There are 5 ways to turn a row about zero (a turn may also mirror it). The second row of each pair is the first, turned, with some noise. The first 35 pairs use one turn. New pairs use 2 turns, one after the other, and a turn may come again.
Some pairs, each with its turns in order after it:
[-22.3 -28.1  21.2  -9.1   7.3   0.7]
[ 29.8   5.8 -11.0  18.2   4.9 -11.5]	zepek

[  2.8  18.1  13.1 -24.7 -28.0  26.7]
[ 16.6 -17.6 -22.1  15.8 -20.4 -28.8]	nera

[-26.9 -38.8  20.3 -31.6 -22.9  36.2]
[ 62.2 -29.9 -31.0  -5.6  -4.3 -13.4]	zepek

[ 15.7  25.1 -27.1 -44.9   3.6 -44.9]
[-39.3 -29.8  12.2  19.7 -33.2  36.2]	nera

[-39.8 -29.2 -35.2  32.3  -8.9  -0.2]
[-42.2  52.1   0.2   5.3  10.1 -13.7]	seba

[ 36.7  36.0 -39.4  10.8  19.1 -34.5]
[-61.3   6.6  27.6   4.8  19.0  16.9]	zepek

[-46.1   7.0  -6.4 -35.3 -28.1 -25.4]
[-12.2  19.1  18.3  31.2  48.7  36.7]	baki

[  0.9  26.8  44.9   2.9 -29.7 -19.7]
[ 22.7 -13.8 -16.8  49.0  14.7  12.6]	nera

[ -2.0 -42.5 -18.6   6.9  25.4  16.4]
[ -7.5  26.1 -11.8  33.1   1.7 -37.7]	seba

[-36.0 -36.2   5.0  12.5  -0.8  44.6]
[-16.6  37.1 -46.2  20.7  27.1  -7.1]	seba

[  1.7 -38.8 -44.4  -3.0  21.0  40.6]
[-13.5  24.8  10.5 -58.6 -27.8 -31.7]	nera

[-36.3 -46.1  33.0 -46.5 -19.0 -24.0]
[-39.7 -34.8  -4.6  31.3  56.5   4.4]	seba

[ 12.5  11.5  29.4 -30.5 -44.3   4.9]
[-44.8 -24.7  31.8  10.4  -2.1  -9.4]	koli

[-25.0 -16.5 -15.6  21.2 -24.9  24.2]
[ 25.2  22.0  13.1  -4.8  22.6 -27.6]	baki

[ 0.9 -3.7 34.2 23.1  4.1  6.1]
[  7.2  32.7 -20.5  -4.6 -18.1   1.2]	zepek

[ 20.8 -29.3 -11.5  30.2 -32.8 -28.3]
[-45.0  -4.4 -34.2   0.4   0.7 -37.1]	zepek

[ 21.0  -0.7 -13.3 -31.0  40.2   8.9]
[ -2.2 -21.8  48.8 -17.5 -26.5  -7.5]	nera

[ 18.9  33.0 -42.1  30.6 -10.4   7.7]
[-49.6 -17.7  24.2 -11.4 -32.5  10.4]	zepek

[-37.2   6.9 -44.5 -16.1 -26.2  28.1]
[-21.2 -13.0 -48.7 -33.2 -16.2 -23.7]	nera

[-45.5 -13.1  42.6  26.2  23.4  17.4]
[-16.4   4.0 -53.3 -28.7  37.4 -29.3]	seba

[-44.4  45.9   5.2 -14.2 -16.3  -2.2]
[-12.2 -51.9 -41.3   8.4  21.0  -7.7]	nera

[ -9.0   9.0 -33.7 -12.6   3.7  41.3]
[35.1 41.1  1.0 11.4  6.6 15.4]	seba

[-46.4 -42.6 -11.6  29.9  13.7 -17.6]
[ 38.7 -21.7 -48.1  -8.1  19.5 -19.8]	koli

[ 37.0  34.2   3.9  -1.9  42.8 -46.5]
[-43.0  42.7  16.3   8.7  34.0  25.3]	zepek

[ 38.8 -13.1  31.3  45.8  32.6  44.6]
[ 38.4 -13.8   4.7 -34.6 -63.3 -36.4]	baki

[-35.1  -1.8  46.1  -8.7 -29.8 -22.8]
[-11.3 -65.2  -0.3  21.5   0.5  -4.8]	koli

[ 15.5 -27.7  27.4 -10.8  37.7 -29.9]
[ 49.1 -15.7  27.4  -8.8   2.4  25.7]	koli

[  3.0 -40.4  19.0 -29.1  45.3  25.8]
[ 36.7 -57.6  18.2  21.3 -16.8   0.5]	baki

[-11.6 -41.5  27.6 -24.2   9.2 -37.0]
[ 39.1 -42.1  28.6  11.6  21.5  -8.5]	koli

[ -0.2  -4.1 -17.7  25.3 -39.6   8.3]
[  6.3  32.1 -11.0  -4.9  18.3 -24.1]	baki

[ 42.5 -21.2 -41.9 -21.5 -29.6 -24.9]
[-21.8 -10.8 -55.5  29.9  17.2 -22.7]	baki

[ 6.5  1.5 -4.9  4.1 -6.2 -4.4]
[-5.6  0.1  3.4 -0.9 -5.4  3.0]	seba

[37.2 16.0 32.8  2.5 23.4 44.8]
[-26.7  18.9  18.5 -12.0  10.4  63.0]	koli

[-33.8 -33.6  -3.5  12.9 -36.8   1.6]
[-11.6 -36.3 -26.7 -10.7  19.9 -38.9]	koli

[-29.1  44.9 -30.6 -20.2  18.8  19.1]
[  0.1 -17.3   7.8 -45.5  41.1  32.4]	baki

New pairs. What belongs after each?
[-36.2 -14.1 -35.1 -14.3   1.0 -22.8]
[ 32.8   8.4   6.5 -14.3 -44.6  -7.2]	koli koli

[ 43.0 -26.6 -36.7 -21.7 -10.7 -40.7]
[-14.0 -68.1 -25.8 -31.0 -11.9   7.5]	seba koli

[ -0.3  20.9   7.5 -46.1 -20.5 -38.5]
[-42.8  38.4 -26.1  -5.6  -0.2 -10.6]	nera seba

[-34.5 -14.2  24.8 -46.6  33.3 -36.6]
[ 14.6  37.8 -13.7  66.5  24.4  12.1]	seba zepek

[-13.0  -9.5 -40.6 -31.3  37.4  28.8]
[-12.2  -0.3 -57.7  17.3 -24.8 -20.7]	zepek seba

[ 7.8 -0.5  0.5 20.2  4.5 -9.3]
[ 17.1 -14.6   5.6   0.5  -8.0  -7.1]	nera nera

[-11.0   2.6  -5.9 -33.1 -26.2 -43.0]
[ 11.2   6.6  29.3  19.7 -48.0   8.0]	baki zepek

[34.6  9.8 20.7 -2.1 20.1 38.9]
[ -0.5   5.2 -41.2  26.8 -41.6  -0.2]	nera baki

[  1.7  -9.8   0.8  -5.3 -27.5 -30.0]
[18.9 13.8 33.3 11.0  3.7 -1.7]	seba baki

[-20.5 -18.6  39.9 -11.0 -18.7 -45.2]
[ -9.5  31.2 -12.6 -44.9   2.1 -42.7]	nera seba

[ -1.1 -18.4 -32.8  -7.1  12.5  14.9]
[ 15.6   4.3  11.4  11.8  -9.3 -36.8]	zepek baki

[ 14.0   7.6  26.0 -41.2 -35.3 -25.4]
[-27.5  34.7 -52.5 -11.5   4.2   4.9]	baki koli

[-40.4  33.1   2.6 -17.0  21.6 -41.3]
[-15.2 -25.0  53.9  27.1  11.0 -28.7]	seba nera

[ 35.9   8.4  -9.6   9.5   7.8 -37.9]
[ -7.3 -49.7  19.0 -12.6   0.6 -10.6]	seba koli

[-39.7   1.8 -44.0  32.1 -35.5  22.8]
[-56.5 -15.9 -17.3 -28.2  -3.7  43.6]	koli nera

[-11.2 -37.4  43.9 -33.8  -6.4  42.7]
[  8.5  21.8  16.7 -12.5 -67.0  24.2]	zepek nera

[ 18.0 -29.2  -3.4  30.1  46.5  -6.6]
[ 34.7  36.1   4.5 -30.4  13.5  36.0]	nera zepek

[ 12.6 -34.8 -10.5 -33.9  -6.6 -11.6]
[ -8.7   0.8  12.8 -10.1  -6.1 -48.0]	baki baki

[ -2.1 -41.8  43.4 -16.0   1.4 -14.3]
[ 19.5   7.5 -46.5  27.6  18.3  24.5]	koli zepek

[  5.8  24.2  11.6 -20.3 -13.5 -42.2]
[-23.8  31.9 -39.2  -0.9  -8.6  -9.2]	nera seba

[-12.6   5.1  16.4 -24.0 -45.2  25.8]
[-30.2   0.2   9.1 -11.6 -14.8  46.6]	baki zepek

[ 28.2 -41.7  33.3 -42.1  33.1 -27.8]
[ 21.1  39.1  10.8  17.6  -1.6 -70.1]	baki baki

[  1.5  13.2  19.7  36.2 -42.4  -0.2]
[ 11.3 -40.0 -22.8  10.2 -12.4  29.0]	baki nera

[ 24.6  22.0 -15.7  38.5 -23.8  38.2]
[ 37.2 -44.4  -4.0 -19.7  -1.8 -36.1]	zepek zepek

[ 19.9   3.4  33.1 -15.4  19.4  13.5]
[-15.4  40.2   6.4   8.7   6.4  14.7]	zepek koli

[  9.8  -0.8 -44.1  11.0 -25.8 -26.9]
[-41.4  23.1 -18.6  19.7  18.0 -18.0]	nera koli

[-38.6  45.6  22.2 -20.0   3.1  12.9]
[  2.7   0.7 -65.8 -25.9   5.6   2.8]	koli koli

[  2.1  -4.0   4.6 -18.2  39.6 -15.3]
[ 29.0   1.1  19.0  24.9   1.6 -21.4]	baki baki

[-32.1  -9.6  35.4  36.3  -1.5 -45.1]
[  5.4  63.8  27.9  -5.8 -21.2  33.8]	baki baki

[-18.3   2.2 -36.0 -26.1 -42.2 -34.4]
[-49.4 -25.4  31.3 -29.0 -17.3 -15.4]	koli seba

[ 38.1  28.3  33.4   8.6   3.5 -33.2]
[-53.3 -32.3  11.1 -20.6  21.0 -10.3]	koli koli

[-46.7 -36.3 -45.2 -14.6 -43.6  16.3]
[ 18.0  35.9  54.2  -2.6 -61.2  22.1]	seba zepek

[ 17.1 -29.1   1.6 -14.1 -36.4 -31.4]
[ 27.0   8.4 -12.0  13.5 -43.5 -28.9]	seba zepek

[ 38.9 -36.2 -39.0 -15.9  37.2  18.2]
[  9.0 -21.9 -20.0  42.1 -56.4   6.7]	zepek zepek

[ 41.9  25.8  31.6  -9.9 -36.2  20.5]
[-24.9  -4.7 -32.1 -14.2  58.7  23.4]	koli seba

[-15.1 -13.2  -9.8   0.2  13.8  30.7]
[  1.4 -20.6  28.8  10.9  13.3   2.4]	nera seba

[ 11.4 -35.4  19.2 -22.8  42.5 -16.7]
[ 30.0  -6.7  19.9 -47.5   9.1  19.6]	zepek nera

[ 25.2  27.4 -27.2  -5.1  29.0  22.1]
[ 31.0  -2.5 -22.9  37.2  -5.7   5.8]	nera baki

[ -8.0  36.3 -21.4  23.9 -28.4 -24.2]
[-14.0  -4.1  25.2 -24.8  28.2  43.0]	baki baki

[ 32.0  -9.0  36.2  -1.6  25.1 -42.5]
[  0.7  34.8 -58.2   3.7  17.0 -12.0]	baki nera

[-37.4  16.6  26.7 -13.1  -6.9 -25.3]
[ 40.7 -16.6  -6.4  -2.9  20.4 -24.5]	baki nera

[  8.1 -35.6  -3.1  37.7 -29.8 -34.9]
[ 27.4  -2.8  15.8  -5.7 -14.7 -61.9]	seba zepek

[-10.2   7.0  -0.6 -31.9  27.1  21.9]
[ 17.2  22.4  10.4 -18.5 -18.6  30.1]	seba koli

[ 16.0  46.2  34.4 -21.4  44.2 -16.7]
[ 16.7  24.6 -67.4  25.9 -19.6   7.4]	nera zepek

[ 28.4 -41.5  -2.8  -2.1 -30.2 -16.6]
[ 11.3  40.1  34.7  -1.0   6.4 -28.1]	seba baki

[ -7.4  44.8   5.4 -29.6  22.4   5.3]
[-11.2  22.2   1.7 -10.2 -53.1  -3.2]	koli zepek

[-23.2  -3.9  15.5  39.9  -9.7  17.3]
[ 35.8   1.3  33.6  -0.8 -11.2 -19.8]	nera seba

[-32.0 -35.8   7.5  16.1  26.8  34.8]
[ 19.3 -40.2  41.1 -11.5  24.0 -22.6]	nera seba

[-3.2  8.8 23.9 35.9  9.2 -0.1]
[ 10.3   5.9  -0.5 -36.9  12.4 -16.5]	baki zepek

[ 29.6   9.3  19.6   3.0 -27.4 -14.3]
[ -2.2  23.2 -19.1 -27.0  34.6  -3.8]	baki baki

[  6.4  19.5 -38.5  21.2  38.9  26.5]
[ 32.4   1.0 -22.1 -16.8 -46.6 -10.2]	zepek zepek

[ 6.2 37.2 36.3  8.5 23.4 36.7]
[  0.6 -38.1 -59.5   2.9  18.8  -9.6]	seba baki

[  4.8  15.7   4.1  -7.5 -30.7 -10.3]
[ -8.5  13.7 -18.0  15.5  21.3  -4.8]	koli nera

[ 33.6  -0.4  40.8  28.9 -21.1 -14.2]
[ 14.5  15.4  -6.4  34.7  46.6 -21.0]	seba baki

[ 35.7 -22.2  -1.2   8.1 -14.9 -11.0]
[ 33.5 -11.4 -21.3   3.0  -0.2  12.3]	nera nera

[ 11.7 -14.9  24.3 -46.4   1.7  35.7]
[ 41.4  34.1   3.3  24.8 -13.9  24.3]	koli zepek

[-26.3 -44.5  36.0  36.3   0.7 -17.5]
[-11.1  11.1  44.0 -35.4 -44.5  13.3]	zepek seba

[-36.2  40.0   0.1 -31.4  29.4  45.2]
[-25.2   2.6  12.6   5.0  19.6  69.8]	seba zepek

